The rows of a group lie close to one hidden flat surface of 12 dimensions, which passes through zero. Surfaces can cross.
(in the rows, 128 means zero)
Some rows, each with its group after it:
[143 114 111 110 122 130 131 103 111 156 137 146 177 129 115 126 122]  A
[102 101 143 171 176 128 111 157  90 107 135 126  95 110  76 131 195]  A
[150 110 145 141 103 146 180 152 144  56 157 176 162 132 120 168 142]  D
[167  82 122 118  77 140 168 154 105 110 105  88 135 107 131  92 110]  T
[148 123 144 134 204 188 134  53 131 154 152 143 125 113 115 140 124]  T
[ 65 118 113 126  79 103 126 139 146  74 139 142 174 117 133 129  99]  T
[127 144 132 102 103 152  94 152 149 137 139 116 179  95 109 142 131]  V
[152 165 125 139 131 113 127 156 176 134 125 138 146 160 164 149 130]  V
[101 185 132 105 135  95 133  87 136  99 144 168 123 135 143 186 144]  V
[ 67 133 132 146 177 140 133  56 142 103 143 158 100 148 142 108 107]  A
[169 121 119 179 171 177 181  90 129  82 152  72  81 149 125 151 192]  T
[183 128 173 122 126 120 159  84 144 118 123 177  40 197 137 127 132]  D
[103 126  91 169 158  99  88 118 122  98  92  92 149 165 117 110 180]  D
[ 49 147 133 176 165 147 114 159 130 125 188 116  97 114 120 130 174]  T
[118 138 123 150 135 152 163 190  85  95 125 124 163  94 162 101 136]  V
[146 149 133  83 151 134 183 101 160 146 151 133 121 157  84 100 203]  A
[126 137  95  99  76 118 112 111 162 127 147 117 129 160  57 189 128]  T
[108 127 147 158 130 135 118 166 157 172 172 162 103 178 137  88 134]  D
[132 163 179 110 129 122 127 204 152 126 143 191 138 125 114 131 175]  T
[ 90 115  88 161 102 100 152 143 112  90 138  90  83 156 100 143 142]  A
[115 135 110 134  68 142 154 149 184 116 192 109 162 146 146 143 128]  V
[ 98 125 102 134  87 117 175 129 151  97 166 120 132 141 134 144 111]  A
[ 87 136 125 134 117 132 156 133 151  60 121 139 146 132 140 107 118]  V
[160 118 152 116 113 139 153 130 109 127 146 143  78 117 109 166 127]  D
[112 120 112 135 139 166 195 147 130 131 170 128 161  90 144 125  99]  V
[127 112 129 156 145 163 124 168  97 127 134 165 198 109 159 101 106]  D
[182 156 173  58  86 165 131 102 169 116 120 146 125 153 108 104 154]  V
[ 95 154  85 160 131 128 153 124 122  88 133  99 114 144 142 150 116]  A
[130 100 119 128 194 137 142  66 121 125 109 146 145 114  99 130 125]  T
[ 60 169 116 135 134 131 147 164 167 143 179 127 117 117 129 147 112]  D
[184 114 154 111 139 155 130  84 154 146 130 137 117 155 111 113 151]  D
[172 164 129 157 154 141 150 137 114 138 122 139 108 171 185 127 134]  D
[123 177 166 103 152 177 124 103 185 156 186 160 140 111 144 156 128]  A
[125 111  69 120 168 113 125  91 100 175  99 109 171 100 109 145  83]  T
[114 152 148 104 144 110 143 137 137 120 155 197 179  86 127 189 125]  V
[121 144  85 137 121  87 151 118 139  64  98 157 179 158 138 181 108]  T
[104 132 124 106 179 131 119  38 166 174 149 106  84 110  91 162 115]  D
[128 119 159 130 141 102  99 131 133 149 137 216  98 165 100 156 120]  T
[123  86 116 134  82  93  71 188 169 145 104 109 153 133  84 132 110]  V
[166 103 185 118 146 149 106  91 152 201 168 167  72 149 106 125 139]  T
[127 155 144 173 151  95 118 167  91 126 112 177  84 175 183 120 133]  D
[105 136 114 131 145  82 198 120 181  76 104 142 130 161 162 101 122]  T
[138 118  97 102 112 110 139  87  96 123  83 167 105 189  85 116  83]  A
[144  96 117 153 137  97 121 137  97 103  95 105 117 137 113 122 169]  A
[184 129 163 100 180 193 156 104 122 154 115 141 126  86 127 118 108]  A
[155 161 134 111 192 165 190  93  84  71 113 152 141 100 116 158 170]  V
[103  50 106 194 113  77 118 138 117 123 173 142 161 126 134 170 126]  T
[111 127 143 139 109 147 121 119 209 124 188 151 175 162 146 115 144]  D
[119  91 156 149 112 124 178 169 156 106 186 157 129 100 135 146 135]  A
[126 145 113 101 165 133 170 146 107 146 105 125 121  86 103 133 106]  V
[118 111 142 127 141  86  99  88 140 158 134 169 113 140 133 154 105]  V
[ 98 140 166 115 141 123 119 118  66  95 135 167 102 106 121 123 178]  V
[112 134 126 129 116  74  73 105 157 165 119 105 111 168 148 102 145]  D
[130 118 138 137  95  92  68 164 127 155 142 151 137 142 117 159 143]  A
[168  82 104 129 103 142 175 159 152 165 156  88  90 156  54 133 142]  D
[149 164 102  92 138 132 200 171 109 147  95 159 166 138 144  84  99]  A

New rows, each followed by its group:
[114 132 114 137 120 192 140 107 125 102 189  92 161  82 119 173 137]  D
[183 113 140  85 114 129 108 172 123 182 129 131 200  74  86 148 158]  T
[140 152  88 148 189 132 142 125 108 140 104 104 156 107 142 156 125]  D
[116  95 147 100  71 100  77 116 151 134 144 150 142 125  91 146 123]  V
[164  92 147 130 129 135 106 131  97  82  94 150 175  97 109 149 144]  A
[167 123 152 111 165 167 153 113 152 174 153 114 152  91 144 107 146]  T
[113 122 164 142 119  99 105  99 165 115 172 167  84 168 117 163 168]  D
[ 87  85 109 168 135  98  84  89  85 138 143 186 120 166 109 151  95]  A
[134 102 102 173 140 108 157  85 139 149 177 113 135 143 178 156 124]  A
[104  96 117 133 111 171 175 146 114 112 146 103 149  81 139  95  81]  T
[111 164 144 127  87 139 102 199 160 142 162  89 106  99 130 157 138]  A
[ 88 198 107 100 183 147  80 114  90 139  85 132 146 105 106 137 117]  T
[112  88 155 107 131  76 163 149 179 133 127 193 142 130 110  97 121]  T
[143 147 152 155 137 173 119 116 114 118 154 164 126 138 182 150 100]  T
[ 87 101 147 143 122 122 120  85 121  58 116 146  76 160 111 105 128]  T
[143 157 159 117 132 151  83  98 161  81  93 121 171  96 179 137 115]  A
[154  98 112 138 109  94 105 151 130 121  99 110 165 151 109 112 166]  D
[ 93 115  94 209 144 137 116 134  84 137 156 114 108 164 173 117 112]  D
[ 76 128 134 172 105 137 107 173 102 151 180 132  83 152 153 103 119]  D
[161 157 154 104 119 196 133  96 122 100 116 106  68 146 110 112 139]  T
[142 114 138 133 130 136 176 172 148 125 144 169 118 148  96 127 125]  D
[ 63 150  91 104 134 162 152 104 112 148 167 155 130 143  78 117 100]  A
[142 149 146 130 162 134 114  98 150 153 161 156 117 150 118 162 168]  A
[101 101 109 147  85 156  99 109 120 137 130  91 143 158 166  36  93]  D
[139 150 114 147 193 149 119  96 124 151  95 119 126 161 153  85 131]  D
[158 137 123 105 126 161 150 167 158 149 107 132 201 127 148  62 106]  D
[103 151  80 119 163 136 144 132  91 143  76  63  78 114  95  98 107]  D
[166  79 106 116  84 106 157 140 142 149 143  83 102 126  65 163 137]  D
[129  90 153 150 159 147 114  44 119 118 157 173 112 133 140 147 111]  D
[163 107 133 140 195 146 146  83  85 109  92 177 130 135 117 130 120]  A
[121 138 100 144 197  97 132 135 149 159 109 144 170 119 129 152 123]  D
[110 184  84 140 139 130 167 162 109 124 110 131  87 169 136 142  88]  A
[103 158 116 115 133 119  80  99 119  99  80 145 168 145 144 107 115]  A
[113 117 149 135 107 141 127 117 116  55 132 166 161 127 148 124 128]  D
[ 82 153 123 162 155 144 132 120 110 109 130  99  79 149 163  76 141]  V
[ 82 144 180 149 151 131  83 112 179  84 171 180 155 115 151 157 164]  A
[140 132 172 153 201 144 120  69 126 122 125 181 117 139 187 114 125]  T
[ 91 122 122 175 182  81 113 147  91 117 115 152 104 124 122 153 150]  V
[142 145 136 105  98 136 120  95 193 131 171 144 124 165  98 176 141]  T
[135 137 135 135 132 115 119 142 121  90  86 132 115 138 132 125 132]  A
[108  86 102 175 100  79 139  81 149 106 166 107 123 162 160 156 128]  A
[131 187 127 113 163  89  90 167 148 148  95 115 159 121 127 139 190]  D
[102 149 120 173 104  88  99 144 123 120 136 117 104 177 194 115 140]  V
[220 140 166 116 123 120 120 144 147 143  88 160 105 148 148 163 114]  A
[103 111 102 160 163 126 142  96 107 118 143  74  97 131 109 119 174]  A
[181 137 138 155 204 140 140 141 130 202 136 166 105 161 139 132 139]  D
[160 120 108 171 127 109 109 180 107 152 163 130 152 131 108 211 170]  T
[120 101 119 126  69 155 137 162 153 161 203 124 121 127  73 170 110]  T
[138  96 114 142  85 117  49  87 135 128 114  83 135 157 114 136 134]  V
[107 129  89 102 135  51 151 111 208 189 139 115 137 156 100 139 129]  T
[135 170 102 125 154 100 188 160 171 122 116  93 120 146 132 123 173]  T
[190  95 177 100 112 145 143 159 138 164 143 175 152  90 127 142 108]  A
